There are 4 ways to turn a row about zero (a turn may also mirror it). The second row of each pair is the first, turned, with some noise. The first 40 pairs use one turn. New pairs use 3 turns, one after the other, and a turn may come again.
Known pairs, each followed by its turns in order:
[  3   2 -27   3   1 -29   8 -14  -7]
[ -7  13  13 -17 -15  12  -7 -13  29]	(3)

[ -8 -33  30   9   7   3   7  25 -12]
[-33  -6 -19  27  25 -10 -10  -4  -8]	(2)

[-26 -31   6 -20 -19  16 -26 -28  21]
[  7  16  -9 -12  26 -16 -34  42  -5]	(3)

[-21 -18 -27   7 -23 -33  -7 -16 -13]
[ 39   1 -14  12   2  -4  17 -40 -11]	(1)

[ 16  10  -9 -19  10 -12 -13  33  33]
[-39  19  -6 -14   5 -19 -12 -19  24]	(1)

[-25  27 -14 -20  24 -33   2   4 -21]
[-13 -22  45 -18  15 -14  16  -6   8]	(0)

[-10 -32  13  -9 -23   4 -32 -28  30]
[ 30  40  11  18 -28  20 -13  10  13]	(0)

[  9  13 -22   5 -16 -21 -14 -23  22]
[-3 31  5 14 18 10 19 -5 27]	(0)

[-28  29 -33 -34  -6   0 -29   6  -1]
[-39  -5  40   0  -8  15   8  22  28]	(0)

[ 19  12  19  13  -2  20 -17 -15   8]
[ 26  -7  12  -7  19 -23  12  -2 -15]	(3)

[  5  21  -8  12  28  17  26 -30  -7]
[ 24   9  18  19 -15  17 -11 -37   4]	(2)

[-17   3  22  22  14  28  15  23  27]
[ -2 -13  12 -24 -10  17 -35  16  29]	(1)

[  2 -29  25  29  32  32  20 -27  17]
[ -4  -2   6  48 -17 -33  -7 -45  -2]	(2)

[-12   8  14  26 -14   5  16 -31 -23]
[ 42  -6  11  10  -7   5   3  28 -20]	(1)

[ 18  -3   5  12 -11   1 -14  17  -6]
[ -5   2 -18  11  -9 -17  -2  -8   4]	(0)

[ 12  20  25  23 -11 -11  30 -23   2]
[  7 -22 -26  12 -34  21  -1 -24  12]	(2)

[ 30  24  -1  20  13  -4   3  24 -29]
[ -6  20 -15 -13   1  34 -13 -16 -34]	(2)

[ -9 -29 -16   8  30  28 -26  -5   6]
[ 11  12  29  36   3  -8 -14  32  -1]	(3)

[-10  23 -15 -22 -28  18  11  -2 -21]
[  0  -6 -23 -18   0  16  34  27  12]	(3)

[-22 -24   1  -6  26 -32 -12 -15 -27]
[ 16   9   7  17 -12  21  45 -23  10]	(1)

[ -9  -7  29  29   2  26   7  34 -25]
[-39  -4 -20   3  30  -2  -6 -37  -8]	(2)

[-19  29  31  -2 -11  16 -17 -31 -10]
[-23 -26  25 -20 -21   5  -9 -19  29]	(2)

[ -2 -31  14  11  25  30  31  19  18]
[  6 -30  -2  36 -31 -13 -24   9 -24]	(3)

[-23  26 -30  25 -25 -18  32  -6 -26]
[  6  10  -2 -36 -38  48  15  -3   8]	(3)

[-27 -19 -16 -15 -31  -6  20  17   7]
[-33  -7 -24 -18 -17  22 -18  23  -4]	(3)

[ 27 -24 -18 -23  -9  -9   1  -6 -11]
[-10 -22   2   0  14   6 -12   2  38]	(3)

[-25  31  21  17  33  -7  -9   2  -2]
[ 10 -30  26  19  30 -20 -14  11   3]	(0)

[ 28 -26 -27  19  22 -17  28   4  26]
[ -1   4 -16 -61  13   8  18 -13   7]	(1)

[-11 -19  10 -31 -10 -20  -8   9  16]
[ 11   2  19  -9 -30  12  -4 -18  19]	(0)

[ 10   2 -10 -29 -11 -16  19 -12   2]
[ -7  26 -14   7  17   6   4  -5 -23]	(1)

[ 16 -14  23 -18 -12  -7 -16  23  15]
[  6  -9  -9  12 -33   5 -10 -23  17]	(0)

[ 20   1 -12  -2  21 -13 -29  29  33]
[-23  -1   8  35  -1   9 -16 -36  13]	(0)

[-31 -17  22   8 -16   4  24  -5   6]
[ 12  -6 -26  -9 -16  13 -24   9 -25]	(3)

[ 17 -26  22 -21 -24 -26 -27  -5  23]
[ -1  16 -47  23  14 -16  13  -6  33]	(1)

[ -9 -25  26  -3 -19   6  11 -20  26]
[ 43  15 -11  -4 -13  23 -13   6   1]	(0)

[ 10  15  16  28 -26 -15  12  -2  12]
[ 32  15  -2 -10  17 -20 -18  17   9]	(1)

[ -7  33  -4  -7  11  24  32  15 -12]
[-18   6  36  -7   6  17 -24  12 -25]	(1)

[-31  21 -26  14  20 -19  22  14  -1]
[ 32 -18   7   4  33  28   8  -8 -19]	(2)

[-32 -18  11 -18   8   1  25 -29 -13]
[ -3 -12  18  37  11   8  -6  -1  41]	(2)

[ 30 -33 -11  12 -25   7 -30   6   1]
[-30  32 -11  -7 -14 -24  27  16 -12]	(2)

New pairs, each followed by its turns in order:
[ 17  27 -22   9 -18 -15  25   8   8]
[-17 -21 -22  38  -5   6   3  -9  11]	(1) (0) (2)

[ -2  16   0  34  20 -20   6 -16 -14]
[-12  37 -22   4  -3 -16  -8   0 -17]	(2) (3) (2)

[-15  12  26 -24  26  -6 -25  12 -16]
[  3 -23 -19   7  -8 -34  30 -17   2]	(2) (1) (2)

[ 18   3  27   4  -8 -34  20  26  22]
[ 25  -1  21 -27  28 -17  16 -11  23]	(1) (3) (0)

[ 33  19 -23  19  -5   8  18 -29 -12]
[ 12  40  -3  -9 -26  -9  16 -17  23]	(3) (0) (2)

[ 33  30  14  14   0   3  18 -18 -20]
[ 28 -22 -17  -4 -17  -7 -18  18  29]	(2) (2) (2)

[-21 -20 -21 -16 -31  33  10 -32 -13]
[-38 -21  16  24  -9  20  15   9  40]	(2) (1) (0)

[ 26 -30  12  16   5  26 -21 -12 -12]
[  3  -4 -27  36  -1 -21  24  -5  10]	(2) (1) (0)

[ 10  13   7 -32   7  -3  11 -31  -5]
[ -6  31 -32 -12  -3  11  -2   7 -15]	(3) (2) (2)

[-19  -2  20 -24   4  32 -14 -19  33]
[ 25 -10  13 -36  14 -33  -2 -24  -1]	(2) (0) (3)

[  0 -14  15 -18   7  31   6  21 -33]
[ -8  20   9  25  -3 -20 -19  32  19]	(3) (1) (2)

[ 23  -4 -30 -15  11   4  -3 -18 -28]
[  6 -22 -23  24  -9 -18   6  13 -22]	(0) (1) (0)

[ 26  22 -26 -11 -32 -26 -12  15   2]
[ -7   0 -13 -37   5  18   6  45  19]	(0) (3) (2)

[-26  20  -8  11  -7  19  27 -14  10]
[  0 -18  -3  -4  16   4 -24 -13 -38]	(1) (3) (0)

[ 33   3  -7  22  -6  -7  20  32 -32]
[ 25 -17  16  46  13  10  23   8   0]	(2) (1) (1)

[-11 -26 -18  31  -2  13 -27 -28  -2]
[  6  16  18 -37  16 -11 -38 -12 -16]	(1) (2) (1)

[-11 -20 -23  31 -23  13  13 -27  29]
[-17  28  36   4  16 -14 -42   7   0]	(1) (2) (1)

[ 12 -18 -20  -1 -32  25  26   1  -1]
[-27  -4  22   5  34 -10  14  -1 -22]	(3) (3) (2)

[ 24   2   9  11  26  22 -25 -16 -18]
[ 37 -25  -5  -2   6  -7  13  25  -5]	(0) (3) (3)

[-33   9  28  17  29 -19   8 -29 -30]
[  9  20  37  22  32   2  26 -33  12]	(3) (1) (1)

[ -5 -24 -14 -24  33  33  21 -23  26]
[ 46  18 -18  -1  18 -22 -11 -18  38]	(2) (3) (3)

[ 32 -29   4 -33  13 -27 -30 -11  14]
[ 12  29 -35   7  18 -23 -40   4 -17]	(3) (1) (1)

[-15 -26 -16 -17  13 -20  -2   0 -29]
[ 11 -32  -4 -22  -9 -27  17  -8   8]	(3) (3) (0)

[ 18   6  -3  13 -25  27   6  13 -30]
[-28   3   7 -29   0  28  16  -7  15]	(2) (1) (2)

[-20   9 -29  -7  25 -10  -2 -32 -16]
[  4  35  10 -34  15  11 -14  17  10]	(2) (2) (3)

[-30 -15  29  24  -3 -27  29  -7  20]
[  6  16  17  19  -6  11  -2 -58  11]	(1) (1) (1)

[ 33 -12 -18 -33  31 -33 -16 -30  14]
[  0 -28  29 -12 -23  49 -13  30   7]	(3) (3) (2)

[ 28  14 -31 -28 -11   0  11  10  33]
[-12  -9 -17 -17 -34 -28 -12  22 -33]	(3) (1) (1)

[ 18 -19 -31  25   5   2   1  23  33]
[  0  17 -37  25  22   7 -27 -14   1]	(3) (1) (0)

[ 14  26 -31  19  32 -25 -13 -10 -25]
[  7  17   8 -18  11 -52  34 -11  -4]	(1) (2) (2)

[ 16 -31  -2  11   2 -21  -9   6   8]
[ 18  -7 -22  15   0   4 -18 -18 -16]	(0) (0) (2)

[ 34  12  20 -26  -4 -19 -34  11  27]
[ 11 -41 -16 -10   0 -18  21  25  31]	(2) (0) (2)

[-10  -6 -15  11  10 -12 -31 -22  -5]
[ -1  22  24  -2 -11  -4 -19  28   0]	(2) (2) (3)

[ 16  -3  18  -2 -26   5  33   0 -13]
[ -7  20   9  25  17   7 -20  -3  21]	(2) (3) (1)

[ 34  26 -10 -15   3  32  15  -7 -12]
[-17 -19  22  -5 -38  25   3  -1  14]	(1) (2) (1)

[ 24  29 -10  22  29  16  12 -16  -5]
[ -1 -15  18   9  -7  -8  -8 -42 -28]	(1) (1) (2)

[ -6   9  27  32 -21 -16  12   5  28]
[ 49  -4  18   3   2 -11  -6 -19  18]	(0) (3) (0)

[ 18 -33 -22 -25  25   5 -33   7  -9]
[-17 -48  10  20 -27  13  20  -1 -11]	(1) (0) (0)

[ 19  26 -30  24  11 -15  12  20  20]
[ 19 -26  -4 -23   2  26  11 -42  -5]	(1) (1) (2)

[-29  24  18  27 -30  33   2 -25   8]
[-33   0   5   2  16 -17  -7  51 -29]	(2) (0) (1)

[-23 -17   1 -15  29  31   6 -22 -30]
[  9  43   3 -25 -36 -24 -10   0   6]	(1) (2) (3)

[  0  25   3  -2  -4  25 -10  28 -16]
[-19  -5  25  -8 -23   1  15  -8 -17]	(3) (0) (0)

[ 14 -33 -22  10  10  32   8  18  -1]
[-13 -42 -13   9   8   0   5  31 -11]	(2) (2) (1)

[ 14  -5   7  12   6  12   0 -21   5]
[ -1  -4  10   3  23 -18  13  -4  10]	(1) (3) (2)

